The first 8 rows are patterns. Each new row is the sum of 2 different patterns, raised or lowered, with some noise. Before adding, each is slid sideways (what falls off one end comes back at the other) and multiplied by a number that may be negative. Names go in the order of the patterns.
Some rows, each with the names of its patterns after it:
[-0.55 -0.51 -1.38 -0.05 -1.23 -1.06 -0.93 -1.69  0.13 -0.54 -1.98  0.46
 -0.34 -0.51  0.16 -0.52 -1.50 -1.07 -2.65 -2.00 -1.06  2.05  0.60 -1.00
  0.61 -0.59  0.41 -0.77  2.23 -0.65  1.94  1.96  0.74  0.67  0.59 -1.00
 -1.40  1.39  1.38 -1.59 -2.25  2.26 -0.06  0.11  1.59 -0.95 -1.37 -3.45]
(4)
[ 0.74 -2.82  1.62 -3.27  0.79  1.75  0.84  1.76 -0.61 -1.31 -0.06  1.41
  1.10  1.65 -0.53 -0.57  1.15  0.75  2.09 -1.53 -1.03 -2.02 -1.05  1.23
  1.05  0.98  1.38 -2.83 -0.43 -0.49  1.50 -0.15  0.66  0.83 -0.04 -0.98
 -0.02  1.20 -2.68  0.93 -0.31  0.92 -0.47  1.74  3.00  1.33 -1.90  1.49]
(1)
[-0.79  0.69  0.07  0.40  1.18 -0.32 -0.96  0.69  0.69 -0.89 -1.42  2.41
 -2.65  0.99 -3.23  1.51  0.25 -2.87  0.72  1.85  0.87  1.93 -1.62 -2.17
  0.17 -1.36 -0.76 -0.39  0.76 -2.56  0.91 -0.33 -1.00 -1.12  0.59  3.32
  2.48 -1.29  2.02  1.05  1.08  0.10  1.84  1.02 -1.00  1.22  0.97  0.23]
(5)
[-2.15 -1.60 -0.80 -1.15 -1.05 -0.26 -2.22  0.63  2.39 -2.96  0.79 -2.31
  1.53 -1.38 -0.15  0.01  0.96 -3.32 -0.66 -0.78 -0.91 -1.79  2.89  0.29
  1.44  2.35  0.98  1.24  2.07 -0.88  1.84 -1.18  0.04  2.62  0.43 -3.21
  0.47  2.52  2.12 -1.40  1.48 -1.47 -1.01  1.42  0.52 -0.13 -0.23 -2.03]
(6)
[ 1.96  0.57  1.07 -2.00  0.04  0.94  1.67 -2.84  0.34 -0.21 -1.66  0.37
 -1.26 -0.10 -1.29  0.71 -1.79 -2.93 -1.03  0.06 -0.40 -1.74 -0.68 -0.99
  1.88 -2.90 -2.65  2.11 -0.91 -1.12  1.76  2.74 -1.47 -0.74  0.63 -1.78
 -1.76  0.76 -0.29  0.44 -0.50 -0.40 -0.54 -1.29 -0.49  0.10 -2.37  2.04]
(3)
[ 0.36 -0.11  0.71  1.27  1.57  1.73  1.44  1.47  0.66  2.27  1.24  1.01
  1.34 -0.61  0.63 -1.17  0.54 -0.26  1.29 -0.75 -1.39 -0.17  2.36  0.33
 -1.07  2.14 -0.75 -1.09  0.18 -2.81  0.38 -0.87  0.57  0.06  0.23 -0.51
 -1.91  1.52 -0.85 -0.61 -0.24 -0.67 -0.42  1.71  1.26 -1.00 -0.60  0.03]
(2)
[ 1.18  0.08  1.43 -1.09  0.21  1.75 -1.22  0.81 -1.92 -1.91 -1.02  0.51
 -0.41 -0.95 -0.63  1.22 -2.40 -3.11  2.51 -0.51 -0.65  1.23  1.56 -1.22
  3.42  0.02  0.70  2.96 -2.32  1.28  1.97 -0.10 -2.13  0.37 -0.76 -2.23
 -0.04 -0.27  1.66  1.92 -2.30  1.87 -0.79  0.32  0.98  1.40 -0.26  1.48]
(7)
[-1.00  0.56 -0.73 -1.63 -1.39 -0.25 -2.73  1.64  0.45 -0.08  0.81  3.73
  1.99  0.77  0.33  0.03  0.15  0.11  1.54 -0.27  0.97  1.53  1.14  1.67
 -0.91 -0.14 -2.11 -0.51  0.03 -0.82 -1.74 -0.41 -1.94 -0.53 -1.44  0.26
  1.43 -0.31  1.56  0.14  1.40 -1.52  1.35  0.01  0.97  0.35  0.30 -0.81]
(0)

New rows. What belongs after each?
[ 1.85 -0.92 -0.51  0.07 -0.61 -0.97  0.67  0.59  1.56 -1.95 -2.13  2.13
 -1.11 -1.50  0.01  0.58 -1.85  2.99 -1.58  0.00  2.25 -2.78  2.30  1.70
  1.58 -1.83  1.17 -1.31 -0.70  1.82  0.47 -0.23  1.95 -0.43  0.20  0.55
  1.81  1.20  4.48 -0.05  2.73  1.00  0.55  1.64  0.12  2.58  0.67  0.31]
(2) (7)
[-1.83 -3.65 -4.68 -2.12 -5.01 -1.15 -1.65 -0.57 -1.53 -2.17 -3.92 -1.45
 -0.14 -1.27 -3.25 -2.63 -1.45 -3.30 -1.03  0.02 -3.08 -0.14 -3.55 -1.92
 -1.92 -1.55 -1.74 -0.89 -1.92 -3.59 -1.57 -0.75 -1.94 -1.08 -1.21 -3.60
 -3.68 -1.20 -0.90 -3.54 -1.93 -2.14 -2.22 -3.40 -2.53 -1.97 -2.63 -4.38]
(1) (2)
[ 1.33 -1.08 -0.81  0.15 -3.21 -0.13 -1.49  0.68 -2.86 -0.43 -1.80 -1.00
 -0.27 -0.42 -0.70 -0.94  0.28 -0.12 -0.75  1.21 -0.42 -1.68 -3.94  0.28
 -1.54 -6.79 -2.31 -0.22 -0.59  0.56 -2.36 -2.71 -2.29 -1.77 -2.45 -2.70
 -1.49 -4.55  0.60 -1.01  0.26 -1.33 -0.50  2.42  2.68 -1.59  2.44  0.37]
(5) (0)
[-1.86 -3.74 -0.94 -0.25 -1.77 -0.65 -3.17  0.95 -3.88 -0.89 -1.90 -1.36
 -1.75  0.07 -1.34 -3.45 -1.65 -2.28 -2.90 -3.07 -1.26 -3.17  1.08  0.23
 -0.52  0.39  2.44  2.09  0.11 -0.44 -0.51 -2.03 -1.04 -1.21 -1.45 -0.96
  0.86 -1.20 -1.22 -2.65  0.16 -3.41 -3.08  0.17 -3.08 -4.21 -1.91 -5.92]
(2) (0)
[-3.86 -2.22 -2.77 -0.83 -5.42 -1.95 -1.10 -1.81 -1.64 -1.77 -3.12 -4.43
 -0.87 -1.70 -4.62 -4.89 -1.47 -1.62 -1.97  0.69 -2.61 -3.33 -4.54 -1.41
 -2.35 -1.99 -1.84 -2.16 -3.26 -3.99 -3.41 -3.16 -2.75 -4.87 -0.72 -3.44
 -2.68 -2.74 -2.83 -3.65 -2.53 -3.76 -4.27 -2.58  0.73 -0.69 -2.87  0.29]
(4) (0)
[ 0.41  0.18  0.86  1.92  1.45  0.92  2.37  0.41  3.71  0.13  0.13  3.72
  1.42  0.19  2.47  4.40  1.12  1.39  2.21  0.66  0.32  1.83  0.87  1.33
  0.86  0.83  1.16 -0.21  0.91  1.46 -0.51  3.68  3.01  2.91  2.36  0.58
  1.24  2.92  3.78 -0.06  0.88  1.56  1.21  1.09  1.36  2.34  0.85  3.84]
(3) (2)
[-3.65  2.01 -3.71 -2.70 -1.09 -1.04 -0.17 -0.21 -1.14 -2.68  1.97 -2.71
 -1.15  1.34 -2.85  0.25 -3.09 -2.23 -2.91  0.38  0.37 -1.58 -2.09 -0.06
 -2.28 -3.73  1.49 -3.37  0.15  1.61 -1.67 -1.90  2.40 -2.82 -2.93  2.26
 -2.99 -0.79  1.64 -0.26 -3.98 -0.94 -2.48 -3.15 -1.24 -1.37  0.96  0.58]
(3) (7)
[ 2.13  1.40  1.65  1.40  1.13  2.45  4.31  0.84  1.66  4.78  1.39  2.77
  1.53  1.10 -0.44  0.23  1.34  3.59  0.48  1.50  3.83 -0.39  3.58 -0.06
 -0.65  0.17 -0.06  0.76  2.18  1.27 -0.21  1.59  0.09  3.36  2.09  1.22
  0.31  0.79  4.43  3.04  1.87  2.67  1.79 -0.59  1.81  1.68  4.26  4.54]
(1) (2)
[ 0.99  2.48  2.15  2.40  1.93  2.31  2.62  5.14  3.60  2.14  1.48  1.12
  2.05  1.57  0.86  1.77  2.04  0.50  2.44  0.56  0.15  0.38  2.21  1.02
  2.30  2.87  0.49  0.68  4.04  4.24 -0.36  1.65  1.81  0.88  2.60  3.33
  5.20  3.17  3.22  3.72  2.72  3.16  3.85  3.28  3.74  2.56  2.02  3.72]
(4) (2)
[-1.57  1.36  0.62  1.15  0.32  2.20  3.15  2.50 -0.62  2.81  1.65 -1.06
  2.03 -1.15  2.32  2.66  1.08  2.48  1.08 -0.70  1.40  2.70  2.06  3.56
  0.68  1.01  1.95  1.74  2.82  0.13  1.06 -1.04  0.69  2.41  2.15  2.24
  2.48 -1.74  0.34  1.11  2.65  1.03  1.64  1.93  0.87 -0.08  0.62  1.53]
(1) (2)
[-2.52  0.65 -1.36 -2.08 -0.19 -0.32 -1.24 -0.34 -0.02 -1.81 -1.33 -2.18
 -1.29 -1.16  1.51  0.27 -1.42  0.55 -0.10 -0.08 -0.97  2.11  0.07  0.34
  2.68  0.08  1.96 -0.24 -0.97  0.14  0.72  0.24 -1.67 -2.66  2.50  0.92
 -0.07  1.86 -0.46 -0.96 -3.12  0.69 -0.83 -0.98  0.41 -0.45 -1.18 -2.30]
(4) (5)
[ 1.18 -0.70  1.53  3.37 -1.76  3.26  0.38  2.83  1.26  3.68  2.82  2.93
 -0.39  1.33  1.33  1.16  1.36  3.69  2.59  3.62  4.04  3.38  2.15  3.17
  0.01  2.81  0.93  1.40  2.70  1.82 -1.53  1.80  2.79  3.43  1.57  2.61
  1.59  1.18  3.55  1.35  2.40  1.64  0.85  0.47  0.80  0.73  0.38  1.36]
(6) (0)
[ 0.15  2.27  1.28 -1.54 -0.01  0.13 -1.00  0.40 -0.98  1.03  1.60  1.39
  1.53  0.64 -0.20  1.40  1.29  0.97  1.42 -0.78  0.01 -0.57  0.58  0.42
  0.07 -1.09 -1.93 -0.69  2.00  0.43 -0.51  1.93 -1.83 -1.16 -0.24 -1.55
  0.05 -0.51  0.59 -0.18 -0.39 -0.57 -1.01 -0.18 -0.41 -0.76  0.01 -0.83]
(1) (2)
[ 3.25  0.59  1.12  1.74  2.80  2.05  1.87  4.49  5.37 -1.75  2.11  1.86
  2.05  3.01  4.05  6.01  2.80  2.03  3.59  3.32  1.49  3.94  2.88  4.48
  1.92  4.14  6.32  2.92  1.23  3.93  2.79  0.71  4.86  0.84  5.27  5.44
  3.90  1.82  1.38  2.27  1.75  3.90  2.81  4.25 -0.03  2.50  1.51  1.20]
(4) (1)
[-0.58  0.11  1.65 -0.01  1.99  2.99  0.43 -2.22 -0.34  1.88 -0.69  0.82
 -0.29  0.21 -1.41  1.69 -1.89 -1.90  0.34  0.79 -1.96  3.25  0.92  1.52
 -1.96  1.67  4.52 -2.15 -0.95 -0.39 -2.50  2.43  3.20  3.41  1.87  1.41
  1.93 -0.16  3.43  0.70  1.44  2.60  1.09  0.40 -0.29 -1.86  1.61 -0.66]
(4) (5)
[-1.31  0.95 -0.63 -0.07  0.13  1.42 -0.88 -0.33  1.41 -1.55  0.13 -0.79
  0.26 -0.58 -1.40 -1.54  1.03 -0.06  0.87  1.29 -1.06  2.85 -1.21 -0.58
  0.31  0.74  1.05  1.58  1.05 -0.87  0.00 -0.46  1.23  1.67 -0.70 -0.04
 -0.36  1.25  1.30  2.18  0.99 -0.46  0.25  0.05  0.60  3.62  1.20 -0.37]
(4) (1)
[ 0.63 -0.81  1.80  1.52 -1.22  2.07  2.65 -3.84 -1.35  1.06 -0.75 -3.46
 -1.43 -2.08 -0.75 -1.24 -2.13  0.71 -3.02 -5.38 -1.04  0.89 -2.14 -0.05
  0.43 -1.50 -1.25 -3.62 -2.37  0.99 -4.03  0.41 -1.25 -2.03 -1.86 -0.86
 -3.34 -2.67 -2.89 -3.66 -0.53  0.78 -1.82 -0.35 -0.93  0.65  1.42 -0.38]
(4) (7)
[-2.74 -2.06 -2.92 -1.46 -1.40 -0.68 -0.50 -1.00 -2.18 -1.90 -2.17 -1.77
 -1.21 -1.93 -1.11 -1.21 -1.62 -0.39 -3.28 -2.88 -3.21 -2.69 -1.28 -2.36
 -3.17 -2.90 -1.74 -2.39 -2.52 -1.29 -1.65 -1.69 -1.32 -1.43 -1.77 -2.00
 -0.33 -1.65 -1.65 -1.73 -1.21 -2.10 -2.11 -2.51 -1.19 -1.67 -3.47 -1.79]
(3) (0)
[ 0.12  0.21  4.19 -1.43  1.94 -1.11  1.96  1.44 -0.12  2.23  4.27  3.07
  3.13 -1.85 -1.18  1.77 -0.57  0.80  0.34  2.08 -2.69  2.07 -0.76 -1.33
 -0.48  0.82  2.92  3.50  0.94  1.42  0.68  2.93  2.66  0.64  1.70  0.11
  0.63  2.35  2.05  2.92  1.81  1.28  2.25  1.85  1.56  0.98  2.07  2.67]
(4) (5)
[-1.00  0.83  1.13 -0.01  0.36 -0.15  0.19  1.41 -2.04  2.61  1.49  0.97
  0.27  0.99  0.46  0.06 -0.28  1.08  0.47  1.32  0.31  1.58 -2.07  0.67
  2.17  2.19 -0.72  1.92  0.10 -0.37  1.82 -0.11  0.27  1.07 -1.61 -0.47
 -1.79 -1.39 -1.04 -0.09 -0.16 -1.62  0.17  2.27 -2.85 -1.14  0.39  0.80]
(6) (7)
[-0.34 -0.38 -5.22 -3.23 -2.67 -1.80 -1.20 -1.68 -1.85 -4.31 -0.40 -1.88
 -4.13 -1.19  1.10 -1.03  0.75 -2.86 -1.20 -2.43 -0.05 -4.99 -0.30 -1.74
 -5.64  1.06 -2.26 -3.60 -2.82  0.34 -2.36 -1.11  0.95 -2.43 -2.86 -2.91
 -3.06 -1.10 -5.13  0.90 -5.09 -1.96 -6.51 -0.43 -3.20 -5.93 -1.47 -1.50]
(5) (7)
[-0.72 -1.91 -1.73 -2.57 -0.30 -0.93 -1.78  0.16 -3.84 -0.02  2.98 -4.73
  0.67 -4.66 -0.97 -3.03 -0.50 -1.16 -0.68 -4.54 -0.38 -3.60 -4.32 -0.44
  1.62 -1.05  1.66  2.76 -0.89  3.26  1.25 -1.04  3.46 -3.93  0.29  3.40
 -0.43 -5.69 -0.03  0.96 -0.59 -2.16  0.42 -0.83 -0.13 -1.39  1.30 -1.56]
(6) (7)
[ 2.40 -3.69  3.10 -0.10 -1.56 -0.09 -3.07 -1.18  0.93 -1.19 -2.24 -1.74
 -1.54 -1.48  0.68 -1.75 -1.72 -3.09  1.37  2.56  2.95 -0.18 -0.39 -0.81
 -0.74 -1.67  3.38  0.57 -0.59 -1.13  0.26 -0.94 -1.71  0.01  0.54 -0.18
 -0.87  1.90 -1.94  0.25 -0.90 -0.50 -2.93 -1.86 -3.28  1.95 -3.81 -0.22]
(1) (5)
[ 0.07 -2.70  1.69 -1.31 -1.01 -0.97  1.98  1.09  0.58  0.78 -0.32  0.75
 -1.22 -1.20 -0.31  0.14  1.68 -2.11 -0.62 -0.73 -1.58 -3.30 -0.34 -0.17
 -1.97  1.33  0.43 -2.21  0.45 -1.43  0.99  0.96  0.41 -0.09  0.04 -0.07
  1.38 -2.71 -0.29  1.07 -2.89  1.05 -0.16 -1.97 -2.67  2.05 -2.98 -0.44]
(3) (7)
[ 3.91  1.88  2.21  2.89  2.08  1.39 -0.46  3.55  1.16  3.27  2.26  1.49
  0.59 -0.43  1.59  2.37  1.98  1.77  1.85  2.63  2.58  1.21  4.18  0.67
  0.52  2.51  1.41 -0.75  0.86  1.28  0.93  1.40  0.31  0.76  0.41  3.69
  1.92  0.44  1.81  0.64  3.10  1.74  5.12  2.05  3.44  4.03  3.86  2.93]
(4) (0)
[-0.49 -0.17  0.70  0.89 -0.61 -4.64  3.59  0.90 -1.79 -1.32  0.81 -2.80
 -3.91 -0.36  1.64 -1.37  1.08  1.05 -0.81 -2.78 -1.83 -1.65 -2.34 -1.23
 -0.75 -2.05 -0.74 -0.06 -2.45 -3.14 -3.46 -2.57  2.79 -1.52 -3.70 -4.15
  2.44 -2.49 -0.05  1.03 -2.51 -0.27 -1.02  0.17 -0.63  1.87  2.69  0.28]
(6) (3)
[-0.22  0.54 -1.96  0.81 -1.36 -1.78 -3.53  0.94 -0.84 -1.17 -0.39 -0.47
 -3.48 -1.69 -2.90 -2.50 -1.90 -2.90 -2.13 -0.59 -2.47 -0.08 -1.28 -3.55
 -1.89 -0.23 -2.40 -3.22 -1.29  0.28 -2.53  0.34 -0.65 -1.70 -1.75  0.30
 -1.14  1.45  1.51  0.54 -0.06  0.13 -0.84 -1.58  1.27 -0.66 -3.42 -0.15]
(4) (6)
[-0.73 -2.76 -2.85 -2.58 -0.02 -2.94 -2.82 -2.32 -1.10 -5.69 -5.49  0.11
 -2.41 -2.36 -0.73 -0.44 -3.65  1.49 -2.23 -1.89  0.35 -4.66 -0.25  0.06
 -0.90 -3.47 -1.46 -2.05 -2.97 -1.64 -1.15  0.00  0.62 -4.01 -0.75 -2.31
 -2.19 -0.97 -1.18 -1.24 -1.05 -0.74 -2.18 -0.69 -2.90 -1.21  0.23 -3.13]
(7) (0)
[ 2.92  1.06  0.66  3.12  1.30  1.76  1.58  2.70  1.65  1.08  1.83  3.50
  1.29  2.62  3.92  1.43  4.22  0.89  1.13  0.51  1.04  1.83  3.15  1.27
  0.05  0.99  2.18  2.15  1.32  2.26  0.86 -0.08  2.55  0.51  2.98  1.68
  1.35  1.17  1.24  0.58  2.03  2.79  1.42  0.52  1.58  0.91  0.95  2.71]
(1) (2)
[ 0.55  1.17  1.20 -0.71  4.11  1.71  1.61  2.58  4.85  3.69  2.98  2.41
  3.02  2.81  2.18  1.80  0.94  2.96  2.64  2.87  2.83  1.13  0.11 -0.11
 -0.08  0.42  0.34 -0.48  0.80  0.22  1.81 -0.61  0.96  3.71  2.46  1.70
  1.68  2.79 -0.79  3.29  2.32  4.36  2.15  2.09  1.57  0.64  2.66  1.47]
(4) (0)
[-0.14 -0.41 -0.12  1.37  0.20 -1.38 -0.71 -1.16  0.19  0.41 -1.19 -1.16
 -1.69 -1.44 -0.70  0.97 -0.27  0.10 -2.43 -1.13 -1.04  1.39  0.06 -0.58
 -0.31 -0.54 -0.92 -0.53  0.66 -1.53  0.90  0.18  0.82 -0.02  0.99  2.67
  1.00 -1.21  1.16 -0.35 -2.00 -0.03 -2.32 -0.13  1.31 -0.32 -0.01 -0.97]
(1) (2)
[-3.96  0.49 -3.50  0.17 -1.25 -0.97 -2.55 -0.87 -1.54  0.45  0.60  1.05
  0.52 -0.43  0.43  0.52  1.99 -1.31 -0.91  0.26 -1.97  1.05 -2.94 -2.73
 -2.46 -1.59 -2.10  1.85 -0.53 -0.42 -1.34  0.75 -4.22 -2.48 -3.17 -4.34
 -1.10 -1.97 -1.10  0.17 -2.57  0.71  0.34 -2.94  0.16  2.18 -0.28 -3.40]
(6) (0)
[ 0.05 -0.85 -0.48 -0.31 -1.11 -1.54  1.27 -2.27  2.73  1.04 -1.12  1.03
  5.43  1.71 -0.45 -0.44  1.80 -0.08  1.93  2.49 -0.36  1.05  1.90  1.70
  3.34  1.77  1.85  0.01  1.26  1.56  0.44  1.21  0.09 -2.14  2.49 -0.66
  2.55  0.67  1.64  1.91  0.92  1.02  2.13  2.18  1.35  2.04  2.23 -1.02]
(6) (0)
[ 1.04 -0.40  0.42  0.48  1.76 -0.62 -0.14  0.47 -0.07 -0.30  2.34 -0.05
 -0.53  0.84  1.17 -2.17 -1.40  1.14 -3.30  0.23 -3.25  0.11  0.47 -3.26
  0.99  1.33 -0.63  1.24  0.05 -2.08 -1.10 -2.19 -0.10 -1.11  1.15 -1.76
 -0.07 -0.64 -0.81 -0.87  1.30  3.52  2.60 -0.69  2.07  1.19  0.85  0.98]
(5) (6)
[-2.10  0.63 -1.17 -1.32 -1.34 -0.14 -0.37  1.07  0.75 -0.30  0.76 -0.09
 -0.04 -0.42  0.71 -1.19 -1.43  2.20 -1.57  0.86 -1.61  0.61 -0.45 -0.20
 -0.60  2.64  0.80  0.73  0.88  1.09 -1.51 -0.17 -1.08 -1.56 -1.55 -1.11
 -2.59  0.38 -2.02  0.95 -0.91 -3.09 -0.89  2.96 -0.67 -2.89 -1.00  0.16]
(6) (2)
[ 3.15  2.95  2.06  3.42  2.58  2.13  3.07  0.57  0.78  1.51  1.35  1.91
  1.69  1.18  0.26  1.11  2.72  2.73  0.74  3.16  1.10  1.08  0.34 -1.01
  1.01 -0.26  1.27  0.81  0.60  1.18 -0.87  2.83  0.62 -0.21  0.91  1.92
  0.74  1.65  1.41  1.02  0.25  1.77  1.88  0.59  1.59  2.24  2.50  3.27]
(6) (2)
